There are 9 hidden switches. A switch that is on adds its own fixed numbers to the row, and there is some noise. The rows also spread widely along 11 directions, which tell nothing about the answers.
In the rows, zero is written as 128.
Known rows, each followed by its switches (1 for on, 0 for off):
[125 138 128 127 151  78 120  98 157  98  86 147  95 132  87  92 144 136
 171 175 169 110 138 153 163 126 111  47 110 143 172 141  86] : 1 1 1 1 0 0 0 1 0
[ 82 155 122 116 125  71 146  61 133 137 102 105 112 104 100 102  64 155
 158 119 126 136 140 104 116  64 107  95 135 141 140 121 104] : 0 1 1 1 1 0 1 0 1
[117 139 139 108 113 121 100 101 117 134 136 119 131 122 125 138 118 138
 143 139 145 136 153 148 108 138 107 127 133 134 140 107 127] : 0 1 0 1 0 0 1 0 1
[113 143 161 113 146 151 106  99 152 137 129 146 115 125  96 150 120 197
  94 112  92 140 115 127 115 157 124 126 128  85 152 112 109] : 0 1 1 1 0 1 0 0 1
[128 100 155 157 145 134 132  34  72 143 111 150 154 155 103 173  93 117
 167  67 158 110 184 167  95  90 150  90 144 180  92  78  86] : 1 1 0 1 1 1 0 0 1
[ 93 135 124  92 109 109 121  98 151 128 123 104 117 131  92 126 109 132
 140 177 160  72 153 117 124 114 121 107 125  94 181 139 137] : 1 1 1 1 0 1 0 0 0
[109 134 128 138 187 102 101  89 162 107 117 165 118 140  82 126 167 189
 125 144 146 102 157 130 143 138 136  68 124 137 178 126  92] : 0 1 1 1 1 0 0 0 0
[ 80 153 162 137 193 105 182  60 143  96  98 143 127 180  93 188  73 164
 157 118 138 113 165 142  93 118 131 102 186 155 163 161 138] : 1 0 0 0 0 1 1 0 1
[129 162 146  84  97 142 104 143 140 129 117 130 119 125 130  93  87 183
 137 174 101 170 103 111 122 147  82 141  85  63 136 125 143] : 0 0 1 0 0 1 0 1 1
[117 145 124  89  47 113 100  96 131 153 135  92 136 130 116 116  72 150
 181 129 137 157 120 119 110 104  83 172 129 121 168 100 152] : 0 1 1 0 0 1 0 1 0
[131 154 117 102 102  82 116  91  88 156 120 107 121 111 131  98  63 159
 184 148  91 194 135 117 116  86  73 123  95 134 102 113 122] : 0 0 1 1 0 1 1 0 1
[123 133 148 102 111 157  72 117  99 165 156 134 125 110 128 137 127 185
 117 144 105 158 149 113 113 144 122 141  99  94 137  98 135] : 0 1 1 0 1 1 0 0 1
[141 145 163 149 179 121 111 105 170 125 109 168  81 110 111 156 180 206
 129 144  92 160 123 165 139 170 120  76 132 121 171 150  93] : 1 0 0 1 0 1 0 0 0
[119 128 155 113 155 133 135  81  87 163 114 137 124 120 100 144  83 127
 103  74 100 164 117 137 134 121 132 119 130 122  69  93  86] : 0 1 1 1 0 0 1 0 1
[109 129 150  77  98 152  90 130  74 166 143 120 116 133 139 139  91 149
 121 160 129 172 124 128 125 164 105 141  93  97 108 101 145] : 1 1 1 1 1 0 0 0 1
[117 155 152 111  69 115 118  97 139 113  99 117 134 163 128 127  52 173
 195 142 156 158 112 161  86 132  68 132 125 138 159 113 147] : 1 0 1 1 0 1 0 1 0
[132 131 127 102 125 138 115  81 107 166 162 106 147 141 118 182 129 135
 150  92  98 124 175 134 102 108 122 171 174 121 125 117 137] : 0 0 0 1 0 1 0 0 1
[ 91 123 132 101 122 116 142  75  63 187 153  93 130 128 115 194  64 101
 131 110 131 143 177 113 105  93 140 165 169 147 112 109 162] : 0 1 1 0 0 1 1 0 0
[113 140 181 153  88 133  90 126 131 160 133 115  69  44 173 191 151 174
 108 167 140 156 164 173  76 171 124 116 153 136 201 127 156] : 0 1 1 1 0 1 1 0 0
[139 135 158 104  77 128  86 121 167 145 145 118 108 112 121 176 159 163
 140 139 152 128 130 186 120 178 100 149 161 127 218 126 144] : 0 1 1 1 0 1 0 0 0
[ 79 141 124  78 124 100 160  68 178 143 139 112 116 130  57 165  72 145
  99  94 137  68 111 105 139 118 119 133 160 100 173 125 127] : 0 0 1 1 1 1 1 0 0
[127 119 177  93  85 170  89 125  91 125 127 140 150 176 127 163  82 133
 141 154 182 130 129 182 104 196 100 134 107 119 130  87 147] : 1 1 1 1 0 1 0 0 1
[ 81 125 121 156 146 118 123  85  60 199 156 111  88  60 159 170 113 133
  95 136 107 175 189  74 107  94 161 123 125 141  95  97 139] : 0 0 0 0 1 0 1 0 0
[ 96 152 127  77  52  94 114  91 134 186 156  51  90  74 127 158  85 147
 150 126 101 150 141 117  93  91  95 175 166 111 191 136 169] : 0 1 1 1 0 1 1 1 0
[104 118 131  62 187 114 149 106 115 146 129 146 124 166  56 158  93 105
  82 114 130 124 106 121 187 162 128 123 130 108  94 119 111] : 0 1 1 1 0 0 1 0 0
[126 139 170  39  90 178 134 124 129 123 111 121 193 225  86 136  30 127
 141 110 145 117  89 151 116 152  86 192 133  64 108 120 156] : 1 1 1 0 0 1 0 0 0
[112 133 139 110  92 139  89  88 123 165 155 104 131 124 119 170 115 167
 130 107 120 134 150 130  89 129 120 162 148 115 163  95 145] : 0 1 1 1 0 1 0 0 0

New rows. What belongs after each?
[136 113 140 175 131 155 102  87  51 180 129 137 131  90 161 164 119 134
 117 117 109 170 181 123  87 103 148 116 105 140  56  69 110] : 0 0 0 1 0 1 0 0 0
[115 125 125  98  72  95 142  64 107 148 120 101 147 138  97 140  43  93
 184  98 171 131 133 139 121  84 101 150 145 164 130  87 131] : 0 1 0 0 0 1 1 1 0
[ 82 148 145  83 141 112 177  66 114 164 109  91 109 122  85 155  37 129
 127  93  86 126 136 109 109  72 128 132 169  93 114 150 128] : 1 1 1 1 0 1 1 0 1
[138 127 151  63  91 142  88 113 156 144 165 134 129 122  86 155 139 150
 120 117 140 105 109 160 152 181 103 151 129  99 184 109 121] : 0 1 0 0 1 1 1 0 1
[118 121 175 149 126 161  93 113  87 161 135 139 115  91 150 179 129 150
  97 138 135 148 176 148  85 154 149 121 129 128 131 101 142] : 0 1 1 0 0 1 1 0 0
[106 130 138 106  98 135 126 121  97 176 134 100 130 111 145 154 102 102
 136 145 150 147 165 119 117 107 120 166 159 120 123 123 165] : 0 1 0 0 1 0 0 0 0
[ 78 134 108  57 121  58 129  72 126 166 176  90  89 138  73 192  84 154
 150 132 132 133 143 108 146 130 102 148 166 157 207 129 170] : 0 1 1 1 1 1 1 1 0
[ 94 129 132  84  93 122 126  63 119 161 149  93 156 158  91 168  62 121
 132  59 143 121 125 131 108 114 113 179 170 136 128  81 134] : 0 1 1 1 0 0 1 0 0
[ 65 125 138  99 136 106 156 118  76 157 133 128  79 136 109 188  49 104
 109 188 177 167 133  99 153 164 125 126 129 147 142 107 180] : 0 1 1 0 0 1 0 1 1
[120 129 180 155 136 167 114  62 111 139 109 156 141 135 116 149  96 184
 139  76 117 145 146 145  84 116 142 108 127 127 121  91  94] : 1 1 0 0 1 1 0 0 1
[111 159 144 119 122 107 149 103 129 133 102 107 115 108 132 139  74 146
 148 144 115 133 160 132  86  91 104 118 148 112 134 150 145] : 0 0 1 1 0 1 1 1 0
[136 140 136  78  84 146  39 153 135 131 153 110 125 104 142  86 178 159
 137 201 141 108 160 142 116 161 107 127  77  63 176 135 138] : 1 1 1 0 0 0 1 0 0
[113 138 160  89  25 165 107 115 160 148 117  90 129 106 121 123  79 127
 121 126 159  90 100 149  95 130 100 156 123  63 161 108 137] : 1 1 1 1 0 1 0 0 0
[101 136 133  92 144 143  73 117  56 158 151 135 132 138 131 107  90 179
 109 164  94 201 140  78 118 149 115 133  56 101  76  76 133] : 0 1 1 0 0 0 1 0 1
[123 135 180  93 106 137 140 106 112 163 120 119  92 132 120 192  79 144
 147 108 112 193  97 176 127 163  95 155 165 130 142 127 145] : 1 1 0 1 0 1 0 1 1
[ 91 113 143 115 119 170 100  80 111 164 150 124 101  83 103 153 121 146
  71 112 124  70 161 101 101 115 172 100 102  69 133  90 108] : 1 1 1 1 1 1 0 1 1
[112 129 149  71  77 170  95 137 162 132 141 117 144 109 109 127 122 122
  74 142 170  54 123 137 118 163 118 144 114  55 145 104 128] : 0 1 0 1 1 0 1 0 0
[121 132 121  40  93 143  81 112 117 158 154 115 139 154  83  92  86 172
 138 139 100 136 102  88 144 126 100 153  68  56 131 105 130] : 1 1 1 0 1 1 0 1 0
[ 66 140  94  99 202  52 128  47  84 161 144 110  94 135  73 133  83 199
 153 156  70 162 178  50 133  69 133  78  99 139 134 138 124] : 1 1 1 1 1 1 1 0 0
[111 131 118  51 104 111 150 105 132 169 143 112 121 158  72 154  60 109
 130 109 130 142  80 105 176 136  98 179 142 104 129 111 146] : 0 0 1 0 0 1 0 1 0
[166 160 145 113  76 147  93  93 130 133 113 115 178 142 142  98 100 182
 193  95  81 161 136 155  70  89  73 163 127  97 108 111 112] : 0 0 0 1 0 1 0 0 1
[102 167 163  90 137 121 131 128 132 176 110 113  50  67 125 119  92 189
  98 152  45 230  71 114 150 149  96 117 108  70 121 151 116] : 1 1 0 1 0 0 1 0 1
[124 118 126 137 131 122  68  69  79 140 146 150 138 124 107 116 115 175
 139 125 130 146 164 109 105 120 138  94  64 148 118  56  97] : 0 1 1 0 0 1 1 1 0
[127 153 143 119  81 119  75 135  99 146 146 101 119 105 181 148 117 190
 165 200 117 190 166 142  70 154  75 145 113 129 156 121 178] : 0 0 0 1 0 1 1 0 0
[ 99 135 151 202 136 126 133  64 111 156  91 138  76  48 154 113 122 150
 126 120 131 145 167 115 100  69 161  56 115 137 118 105  78] : 1 0 1 0 1 0 0 0 1
[147 130 157 115  45 171  64 139 124 175 145 111 117  68 156 131 144 141
 117 148 137 144 134 152 106 149 112 158 112  86 157  98 138] : 0 1 1 0 0 1 0 0 0
[104 133 131 126 179 133 113  93  52 203 144 106  85  68 133 143 125 156
 105 149  44 172 200  72 110  72 170 107 107  90  83 143 128] : 1 1 1 0 0 1 1 0 0
[ 73 122 133  94 109 129 125  69 100 155 145 111 121 158  86 167  53 142
 119 117 146 124 124 101 114 133 127 137 117 119 136  79 138] : 1 1 1 1 0 1 0 0 1
[131 142 174  75  36 189  89 131 110 149 132 108 190 168 153 133  57 150
 149 102 150 163 108 159  76 149  77 213 140  94 116  87 167] : 0 1 1 0 1 0 0 0 0
[155 130 163  86 148 142  96 144  60 161 137 129 139 127 149 162 133 139
 152 173 105 164 204 161 108 137 115 140 138 116 112 162 164] : 0 1 1 0 1 1 1 0 0
[110 119 143  59  95 174 105 110  52 203 169  99 148 117 127 153  71 104
  90  91 101 153 137 104 120 120 130 193 123  77  63  85 143] : 0 1 1 0 1 0 1 0 1
[ 92 134 135 116 170 121 111 100 126 140 135 144 108 114  98 143 126 174
  86 145 123 129 144  99 133 148 136  96 106 112 133 110 113] : 0 1 0 1 1 0 1 0 0
[116 129 139  86  95 117 131  90 172 114 121 122 133 152  75 132 108 111
 164 135 185  70 122 155 148 132 109 127 146 116 191 127 121] : 1 1 0 0 0 1 0 0 1
[ 98 139 149  79 102 142  91 135 143 137 142 141 116 131 101 124  85 183
  85 175 132 159  74 104 145 197  97 137  63  79 150  88 136] : 0 1 0 0 0 1 1 0 0
[ 87 149 171  95 124 124 171 143  94 166  98 114  78 111 142 187  41 125
 107 187 130 198 119 129 124 157 100 141 156 113 125 147 185] : 0 1 1 1 0 1 0 0 1
[127 117 127  58 139 122 123  90  77 154 155 113 161 169  84 166  93  94
 141 114 133  97 171 139 132 121 119 150 145 116 103 119 136] : 0 1 1 1 0 1 1 0 1
[130 154 170 104 117 130 138 130 176 117  97 133 114 127 110 147 118 151
 147 147 143 127 127 168 122 145 104 129 168 106 192 164 145] : 0 1 1 0 0 1 0 1 0
[121 121 146 144 115 151 101 125  92 180 136 127  85  39 156 153 134 127
  71 163 116 145 148 122 120 145 141 104  86  97  96  95 113] : 0 0 0 1 0 1 1 0 0
[102 147 141  69 108 125 106 122 107 187 163  91 107  96 128 162 102 168
 124 148  83 166 154 104 110 119 111 173 145  88 160 149 174] : 0 1 1 0 1 1 1 0 0
[134 139 146  89 153 128 113 158 102 141 114 160 116 144 127 123 103 168
 126 204 115 186 123 117 159 169  93 116  84  98 110 141 144] : 0 0 1 0 1 1 0 0 0
[133 132 124  88  76 117  83 109 187 156 170 104 108 102  93 161 180 141
 137 133 150  97 127 148 152 154 113 165 161 112 230 125 135] : 0 1 0 0 0 1 0 0 0
[119 160 141  73 139 101 160  86 159 119 107 123 121 181  78 145  71 165
 181 113  96 150 100 143 136 126  79 140 162 111 154 158 128] : 1 0 0 1 0 1 0 1 1
[ 79 136 136 126 175 102 141 107 136 111 115 146 103 131 103 162 101 151
  94 193 162  94 160 108 127 157 132  74 117 124 153 132 141] : 0 0 1 1 0 1 1 0 0
[136 134 144  90  63 140  74  82 139 168 175 111 146 121 113 157 116 180
 141  71 117 133 120 144 104 140 102 179 138 118 171  83 125] : 0 0 1 0 1 1 1 0 0
[122 149 169  72  86 149 140 145 131 136 105 116 139 134 131 138  69 125
 144 163 150 128 134 151 116 135  89 159 152  82 148 154 168] : 0 1 1 0 1 1 0 0 1
[ 86 138 115  89 149 108 110  79  89 172 145 118 107  96  90 106  70 186
 100 135  67 157 136  54 130  92 125 104  69  86  95  94 105] : 0 1 1 1 1 1 1 0 1
[142 128 176  95 130 103 170 112 137 116  87 148 111 123 102 171  99  81
 165 139 188 106 147 206 154 142 106 102 181 157 166 164 128] : 0 1 0 0 1 1 1 1 1
[ 88 162 134  90 111 121 115  97 180 124 136 108 124 163 104 134  99 200
 138 130 118 133 103 113 109 143  94 152 144  95 183 130 143] : 1 0 1 1 0 0 0 0 0
[110 136 141 119 145 159 117 101 122 126 115 154 169 158 109 118  84 168
 116 127 126 104 149  95 103 112 129 121  95  81  94 102 121] : 0 0 1 0 1 1 0 0 0
[101 111 140 138 210 121 121  57  91 169 156 175 102 142  76 201 132 179
  99  86 101 172 144 104 157 150 162 107 132 166 129  83 102] : 0 1 0 0 1 1 0 0 1
[116 150 138  66 125 105 140 145 166 119  97 127 115 151  89 111  94 126
 129 177 149 131  90 138 172 158  83 130 131  91 149 153 135] : 0 1 1 1 0 0 0 0 0
[122 131 148 100 132 128 119  66 113 160 128 122 115 105  92 132  97 161
 132  92  89 129 136 129 120  98 125 105 113 101 118 114  89] : 1 1 0 1 1 1 1 0 1
[106 141 153 129 180  79 142  84 136 127  98 160 105 163  93 160 100 186
 155 120 133 189 117 148 147 148 101  97 161 182 159 125 112] : 0 1 1 1 1 0 0 0 0
[116 119 116  97 137  86 102 106  94 178 136 132  67 106  96 126 126 133
 128 158 122 194  94 116 202 153 113  97  82 137 121  99  96] : 1 1 1 1 0 0 0 0 0
[106 118 132  98 128 154  99 128  98 157 160 136 135 135 123 161 118 144
  95 169 146 110 164  95 123 152 134 140 104  91 124 104 158] : 0 0 1 0 1 1 0 0 0
[117 147 138  94 153  97 106 112  81 139 126 121 136 156 135 138  96 174
 170 164 109 190 173 130 104 124  92 125 133 147 121 141 153] : 0 1 1 1 1 0 1 0 0
[104 125 152 108 131 128 123 126  99 152 123 135 102 109 117 164  93 130
  93 172 141 148 130 128 138 167 118 111 104 116 115 107 138] : 0 1 0 1 0 1 1 0 0
[114 126 115 108 119 115  97  73 131 141 145 132 115 119  78 127 122 152
 126 120 134 106 135 111 136 124 128 108 102 116 153  82  99] : 0 1 1 1 0 1 0 1 1
[130 130  99  87 110 118 102 105  75 156 145 107 148 135 123 115  97 115
 156 165 124 123 175 100 123  96 107 137  96 103  92 105 136] : 0 0 1 1 0 1 0 0 1
[154 141 118  75 112  88  98  77 132 152 146 102 157 172  89 150 126 160
 212  97 105 147 153 159 123 101  82 170 177 151 169 135 134] : 0 1 1 1 0 1 0 0 0
[114 141 122 121 155  93 120  88 147 100 108 152 147 173  81 112 109 167
 171 167 156 125 148 117 137 120 108 101 113 142 161 121 119] : 0 1 0 0 0 1 0 0 0
[103 139 137  90 103 110 127 119 131 160 143 115  96 117 127 165 103 138
 128 141 141 154 118 135 142 159  95 149 154 126 160 122 147] : 0 0 1 1 1 0 0 0 1
[104  96 145  99 105 138 107 114  67 155 140 129 113 117 112 166  94  74
  91 173 200  89 149 144 140 169 141  94  80 123 109  80 131] : 1 1 1 1 0 1 1 0 0
[ 75 190 144  68  53 114 101 121 160 116 133  72 144 149 144 102  50 212
 181 171 121 171 122 112  59 125  55 190 148  93 204 139 196] : 0 1 1 0 0 0 1 0 1
[145 134 125  86 127 121 105  98  86 169 133 110 120 106 124 111 124 114
 147 121  89 146 149 139 139 102 115 120 107  99  82 130  97] : 1 0 1 1 0 0 1 0 1
[116 125 141  68 170  95 184 119 105 126  95 138  87 138  81 156  75  64
 126 175 161  98 134 151 184 146 119  76 125 114 107 164 123] : 1 0 1 1 0 1 1 1 1
[100 138 141 113 177  86 141 103 120 127 108 149  90 138  94 150  95 152
 125 152 130 183 113 128 157 158 109  91 122 156 132 120 118] : 0 1 0 1 0 0 1 1 0
